Each new row is followed by its nearest point in the smallest flat space through zero that holds the last named rows.

z608 (5 x 19):
[[ -2 -14   9   7  -5   0   1   3  -3   3  -2 -10  -3   2  -7 -14  -2   2
    1]
 [  2   9 -14  13  -2  -8 -16  14  -6   0  -6   5  -5  -7   6  -2   5   2
   14]
 [  7  14  13  -1  -3 -13  -3  13  -1 -15 -11   5  25 -11 -21 -14  -7   5
  -22]
 [-13  15 -11   1  -3  17   8  -1   8  11  -2  11  -1  -3  31   2 -16  11
   -6]
 [  7   6  11  -1  20 -16   9   4  -2  27  -4 -12  19 -22   2 -16  -4  13
   22]]
New rows:
[-19 -15  10  -7  -6 -19 -10   8   0   0  15   8  15  -7 -10  -6  13  18
  -8] | [  3  -2   8   1  -1  -6  -1   4  -2  -4  -3  -3   7  -3 -12  -8   0   1
  -4]
[ 15 -12  -6   7   6   4   5 -19 -18  17   4   2  -1 -18  -1  -9  15  -5
  18] | [  4  -8   1   1  10  -7   1  -3  -3  14   4 -10  -4  -3   1   0   7  -1
  22]
[  6  -8   0  -4  10 -11   2  15   2 -13  12   1  18  18 -19  -5   9   8
   4] | [  8  -3   8  -3   3 -11  -3   1  -3  -8   0  -4   7  -1 -18  -1   6  -5
  -2]
[-10 -19  -7   5   1 -10   0  14   7   8  -1  -9 -12 -17  16  14  15  12
  -4] | [-2 -3 -6  6  0  1 -3  2 -2  8  0 -2 -8  0  9 -1  2  1 12]

z945:
[[ -7 -17 -29   8   7  18  23  16 -19  -1  34 -11  -9  24  -7 -22  10   2
  -26]
 [  4 -23   8  -5  14   9   4   1 -23  10  24  -6   9   8  -8 -24  -8  21
  -10]
 [ -1 -30  -9 -11  -2  13   7   9  17  20  21 -13  13   4  10  -4 -19  14
   -9]
 [ 12  -8 -22   2   1   8  12  24   0  24  21 -24   8   4 -20 -29  24   1
  -13]
 [  7 -11 -20  -2  12  14   2  30 -11  -5   8 -33  -9  34 -27 -18  12  19
  -15]]
New rows:
[ 11   8   3   0  -3 -10   4  -5  18   1  -3  -8  19  -5  -7   1 -14   6
 -10] | [ 5 -2  4 -5 -3 -2 -5  2 11  9 -4 -5  7 -6  0  2 -3  3  5]
[  2  -4  10   5   1   8   1  -7  26   4  -8  -7   9   8  12  -2   5  17
 -15] | [ 1 -7 -1 -6 -2  2 -3  4 12  6 -1 -7  4  1  3  4 -8  6  1]
[ -6  -6 -13 -12  -4  18  -1  14 -20 -11  14   1 -11   0  24  -1 -11   3
   9] | [ -9 -10  -6   0   2   7   7  -1  -5  -8  10   3  -5  11   8   3 -10   3
  -8]
[ -9  -6  10 -15  28 -12   8  10  14   3 -14  -3  25  -9  -4 -20  20  15
 -19] | [ 10  -4   5  -4   3  -1  -4   5  -1  13   2  -9  10  -4 -10 -12   4   8
   2]

z299 (5 x 19):
[[  2 -20   2   2 -23  15  15   5  -9  -2 -17  -2  -6  21 -25   5  18   4
  -10]
 [-10   8   4  -4  -1   7  -5 -20   6  -3 -24  -7  -1   7 -29  26  10  -7
   -1]
 [ -3   0 -36  -3 -14   0  30  10  -3  -5 -11  -2 -18  10   4  -7 -13   6
   -9]
 [ -1  -8   2  -1   9  12  -3 -11  12  10   6  -7   1   9 -11  -4 -12  -9
   -3]
 [  2 -12   5   0  -2   3  -2 -15 -24   3   6  -2   8  22 -33  -2   2  17
   -6]]
New rows:
[  2  -1  -1 -22   1 -28   1   4  13 -13  -5  20   1   9   0 -12   3  -3
  -8] | [ 0  4 -5  0 -2 -5  3  3 -3 -3 -1  2 -2 -3  6  0  0  3  1]
[-20 -28 -19 -28  11  -7  14   1   5   1   6  -9  21   2  10   0   3  -9
  -5] | [  0  -3  -8  -1   2   4   6   1   5   3   3  -2  -4   3   2  -6 -10  -3
  -3]
[-27  -8 -17  11  -1  13  -6   0  -7 -28 -19  -2  21   2  10  15  -1   0
  -4] | [ -4   7  -6  -2  -5  -2   4  -1  -1  -6 -13   0  -4  -1  -3  10   5   0
   0]
[-16  -1   5   0  25  -9  -3   4  -4  14  11   5 -19 -11   6  -8  -2  -3
  -5] | [ 1  3  0  0  9 -4 -5 -1  4  3 10  0  3 -6 10 -6 -9 -2  3]
[ 24   4 -22   0 -13   0 -16   1   2   6   8 -15  -2   2  -3  -1   5  -6
   2] | [ 0 -1 -3  0  0  1  2  0  1  1  1 -1 -1  2  0 -2 -3  0 -1]

z106, 5 rows:
[[ 19  -2  -6 -15  -7   1  15 -17  -1  -5 -22 -12 -14  20 -14 -10 -17  19
   25]
 [  2   0 -17 -19   0 -10   9  23 -11 -40  -7  -4  -7  16 -14   1   6   0
   31]
 [ 13 -12 -19  10  -5   4  11   7 -12 -36  -6   5   8  -8 -19   5  -3  22
   40]
 [ 12   0   2  -2 -21  11  15 -22  -5   9  -2  -8   6  34 -13  30 -24  20
   30]
 [ 19   3 -13   0   0  10  -8  -1   3 -27   1  -2  -2  -1 -17   1  23  21
   19]]
New rows:
[ -5  -1  -2  -7 -18 -13  11 -15  -2   8  15 -15 -12   0   7   7  -7   8
  17] | [  2   0   2  -3  -6   1   7  -7  -2   6  -3  -3   0  13  -2   7 -11   3
   8]
[-10   7   4  17 -16   9  15  -1  -2  12   2  11 -14  -6  11   1  14   5
   9] | [ 0 -2  2  7 -2  3 -1 -4  0  5  3  3  5 -4  1  4 -2  2 -1]
[ -7  13   5 -13  -9   3  11 -14 -16   7   2   7 -13  18  10 -11  11  -5
  -9] | [ -1   7   5 -13   0  -3  -1  -3   4   9  -2  -7  -8  14   3  -2   0  -6
  -7]
[ 2 10  9  7 -6 -5 -1  7 -2  1 10 11  0 11 14 13 -4 18 -1] | [-2  2  3  3 -5  3 -1 -1 -1  4  7  1  6  6  0 14  0  0  1]

z448:
[[ 10 -15 -19   9   8 -23  39  -5  -7  -5  -4  10 -12   2   1   6 -27 -23
   -2]
 [  5   8 -27 -17  -4 -19   2  -6   7  -6  -3   4   2   2   3   2  -4  -3
   -7]
 [ 11   3 -20  19 -38  -5  -4 -18  15  16   4   5 -11  -2  12  -1 -30   6
   -1]
 [  1  17 -23   6  11 -16   9 -17 -13   2  -2   1   3 -11  16  -4 -29  -9
   -8]
 [  2   3  12   5 -15  -7  12 -15  24  17 -12   9  -9  -2   1  -4 -18  16
  -15]]
New rows:
[  8  -9  -2 -28  -2 -28   8   5  -7  -9  -5  -5 -11  25 -28   8  12  -1
  -4] | [  5 -12  -9 -24   3 -15  14  10  11 -14  -6   6  -2  12 -13   8  16  -6
  -3]
[  3  -3  18  -5 -18 -23  26   8  -6  28  -1  -1   9 -21  -8   7  -6 -20
 -11] | [  2  -6   7   5   3  -7  20  -4   5   4  -7   6  -7   0  -2   0 -11  -2
  -6]
[  5   8 -28  18  -1 -12  -2 -21   8 -13  21   0  14   0   1  15  -9   2
   6] | [  6   6 -27   3 -10  -8  -5  -7  -5  -2   6   0   0  -2   9   1 -12  -7
   3]
[ -4  -6 -16  -6 -12 -16  14  -9  -3  -5 -10   2   9  21  -2  -8 -11  -1
  26] | [  7  -6 -17  -3  -6 -11   8  -1   2  -4   1   4  -4   4   0   4  -6  -8
   1]
[ -3 -28  11  12  23  10  -3 -20 -18   2  14  -2   9  -2  28   0   6  -1
  -2] | [ -5   0  10  15  15  10   1   2 -19   1   4  -5   2  -6   4  -2  -4  -6
   6]
[-3  5 10  6 -6 -1 -1 -6 -1  7 -1 -2 -8  3 -2  3 -8  3  9] | [ 0 -1  6  9 -5  4  0 -3  2  6  0  0 -3 -2  2 -1 -6  3  0]

z722 (5 x 19):
[[ 29  -1  -4 -26  15 -20   1 -13  12  11   6  19  -8  22  19  -8 -10   0
    1]
 [ -4   1 -19 -13   7 -27  -1 -14  16  11 -24  14  -4   1   1  -7 -11 -18
   -6]
 [ 11  12 -18   3   6   1 -18 -27  15  11 -12  23  -2   3  27   1  -5  -4
    0]
 [ 29  35 -14  -1 -10  -2  12 -26  10   5 -21   1  11   7  -4 -12  -2   5
    2]
 [  2  -3  -1  -1  -3  -6 -22 -24   2  20 -10  27  -8  -1  19  -3   1   2
    7]]
New rows:
[ -2   1  -1   2   4   0  -6   1  -1 -20  -8  -1   0  10  -4  15  -2   7
  -5] | [-2  2 -4  3  3  4  1  4  2 -5  2 -4  2 -1  1  3 -1 -2 -3]
[-14  -6  -7  -5   0  21  -1  -8  -5   2  14  -1   0 -16   2   0  -2  -2
   8] | [-8 -4  2  8 -1  9 -8  2 -3 -2  3  0 -1 -5  4  5  3  1  0]
[ 20   1   0  -5 -11   0  20  -1   3 -10   1  -5  11 -10  -5  -6 -10  12
 -23] | [ 13  12  -1  -4  -2   0  15   2   1  -6   0 -10   6   6  -9  -4  -1   3
  -1]
[ -5  -9   6   2  -2  -1   1  10 -12  10   0   4   2 -10  -8  -4   5   1
 -23] | [-11  -8   6   0  -3  -3   0   6  -6   1  -1  -2  -2  -5  -7   0   2  -1
   1]
[ -2 -18  -3  -6   6   7   4 -12   2 -10   5   7  -6   3  -5   2   2 -28
   6] | [-6 -7 -3 -4  7 -5 -2  4  4 -1  1  2 -3  0  3  2 -4 -7 -3]

z695 (5 x 19):
[[  4   6  15  -5  -3 -10  -3   3   2  -4  -4 -14  -5 -21 -13  -3  -4 -17
   18]
 [  2 -12  -3 -27  -1 -12 -13  12   3   8  14   0  12 -12  15 -12   3  29
    9]
 [ -8  -6 -16  -9  -1  -4   7   5 -23  15  -6  -6   2   7 -10  16  17 -14
   -6]
 [ -2   5  32   9  24  14  -5   4  -1 -24  24   5  -8   1   2  -3   7 -13
  -23]
 [ 13  12  -3  -5 -12  13  -6  -8  -3  11  -2  -1  -3  -3  -6  -6  -6   5
   -3]]
New rows:
[-11   4  -3   2   9  10  12 -13 -20 -12  11 -20 -13   9  14  -8  -6  21
 -14] | [  0   0   0   3   5  10  -1  -1  -2  -2   8   8   0   9   6  -1   3   7
 -14]
[  5  -8   9  -5 -16   8  12   3 -12  10  -4  11 -11  12  -2  -9 -10   2
 -11] | [ 4  5 -5  0 -4 10 -1 -5 -4  6 -1  3 -1  5 -2  0  0  3 -8]
[-22   0   2  11   1 -19  20  -1  13  -9 -10  -9  -3  -1   0  25  -8  14
  17] | [-12 -10  -5  13   1 -19  11   2  13  -9 -14   0   3   2   4   6  -5  -4
  18]
[  3 -13  24 -17   4   5  23  -3  -7 -11  -9  -8 -16 -13 -27  -2  -4   1
  12] | [  2   5  12  -3   0  -5  -2   3  -1  -4  -1 -10  -5 -14 -11   0   0 -16
   9]
[  8 -14 -14 -14  15  -7  17  -1  15 -20   9  -1  -1 -12  19  17 -31  -1
   7] | [ -6  -8   2   5   4 -12   2   4  14  -9  -1   2   4  -2  10  -3  -5   7
  11]

z151, 5 rows:
[[ -5  23 -21  -6  10   0  12   6  -4  18  -5  -1 -10  19   4 -20   1  -8
  -11]
 [  6  16 -16 -16  -3  17  -3   6  10  25  14   9 -15 -11   4 -10  22   0
   30]
 [  2  17   7  -5 -22  18   8  12   3   5   1  -1 -14  -1 -22   7 -19  -8
   -7]
 [  1  18  -2  12   8   6   6 -14  13  -7   5  -7   3  -4   5   4 -24  10
    8]
 [  2  13 -29   4  -9  -3  10   8  11 -23  -1   9   4  -1  18  17  14   1
    3]]
New rows:
[  1   1  -3  -6  -8  -9   5   0  -1  -3 -10   9 -10   1  14   4   2   9
  -1] | [ 0  1 -8  0 -2 -3  2  3  1 -5 -2  3  1  1  5  3  6 -1 -1]
[ -6   4  -8 -10  19  20  14   6  -5   9   6 -16 -13  -4   6  -2  -5  -1
 -18] | [ -2  13  -5  -2   5   3   6   1  -1  11  -1  -3  -6   8  -2 -10  -7  -3
  -5]
[ -2  21   2   0   7  -3  28  -3   0  -2   4  28   8  18   4   3   5 -10
   6] | [ -1  14 -16   1   1   0   8   3   3  -2  -2   1  -2   6   7  -1   1  -2
  -3]
[ -3  17   4   0 -11  14  23   8  -8   1  -4   7   0  -3   6  12  21  -9
   0] | [  2   9 -12  -5 -13   5   5  12   3  -2   0   6  -6   0  -1   6   9  -6
  -1]
[  8  -2  -2  -2  -2  -8   3  -2   1   3 -19 -15  -1 -10   6  13 -20 -13
   1] | [ -1   2   4   5  -2   0   3  -2   1  -6  -2  -3   2   1  -3   4 -11   1
  -5]
[ -8  26  -6 -15  -4  -8   4   3 -13   0  -6  -1  -4  -1  10  10  -3   5
 -27] | [ -3  12 -11   1  -3  -2  10   7  -2  -4  -7   0  -3  11   0   0  -4  -6
 -15]

z328:
[[ -2  16 -21   3   7  -5   0   7  -4  11 -15   6  14   1  -8  18 -10   5
   14]
 [  2  20   2 -11 -13  -3  10   1  20   1 -13  -3  -6  12 -13   1   9   7
   -2]
 [  4   6  -6   0  13 -11   3   4  16   1  13 -15  -1 -19  -6  -5   6   9
    5]
 [ -3  -6  -8  12   3  10  23   5  34  14  -5   8  -1   5   1  33 -13 -10
  -13]
 [ -4  -3   4  -2  17 -11   9  10  12   5   2 -11   2 -20 -28 -12   6  14
  -15]]
New rows:
[-10  14  -1   5   9  -6  -2  16  19   1 -10  14 -13  -7 -18 -11   6  11
   7] | [ -1  11  -3  -5   4  -8   6   6  10   4  -6  -5   2  -4 -18  -2   4  10
  -2]
[ 15   8   2   4  -2 -13   9   7 -15  -4  17  14  14   5   5 -16   1  -5
  -6] | [  0  -2   2  -1   0  -1  -6  -2 -10  -3   2  -1   1  -2   2  -7   1   1
   2]
[ -8   0  13  -9  -7 -18  -6   0   9   4   4  -5 -17 -18  17 -16  -5  15
  -3] | [  4  -1   7  -4   0  -4  -2  -2   5  -6  12 -10  -7  -7   1 -13   9   3
  -1]
[  8  13  -1 -13 -18 -11  -1  -7   2 -19  -8  16  -5  -7 -14 -16   2  -5
 -10] | [  0   9   9 -10 -10  -2  -1  -2  -1  -5  -7  -2  -4   8  -9 -12   9   6
  -3]
[  5 -18  18 -12 -19 -13  -3   8  10 -16  11  13   0  -5   0  -4  -6  12
 -19] | [ -1 -11  15  -3  -4   3   3  -2   4  -5   4  -2  -8   1  -3 -11   6  -1
 -15]
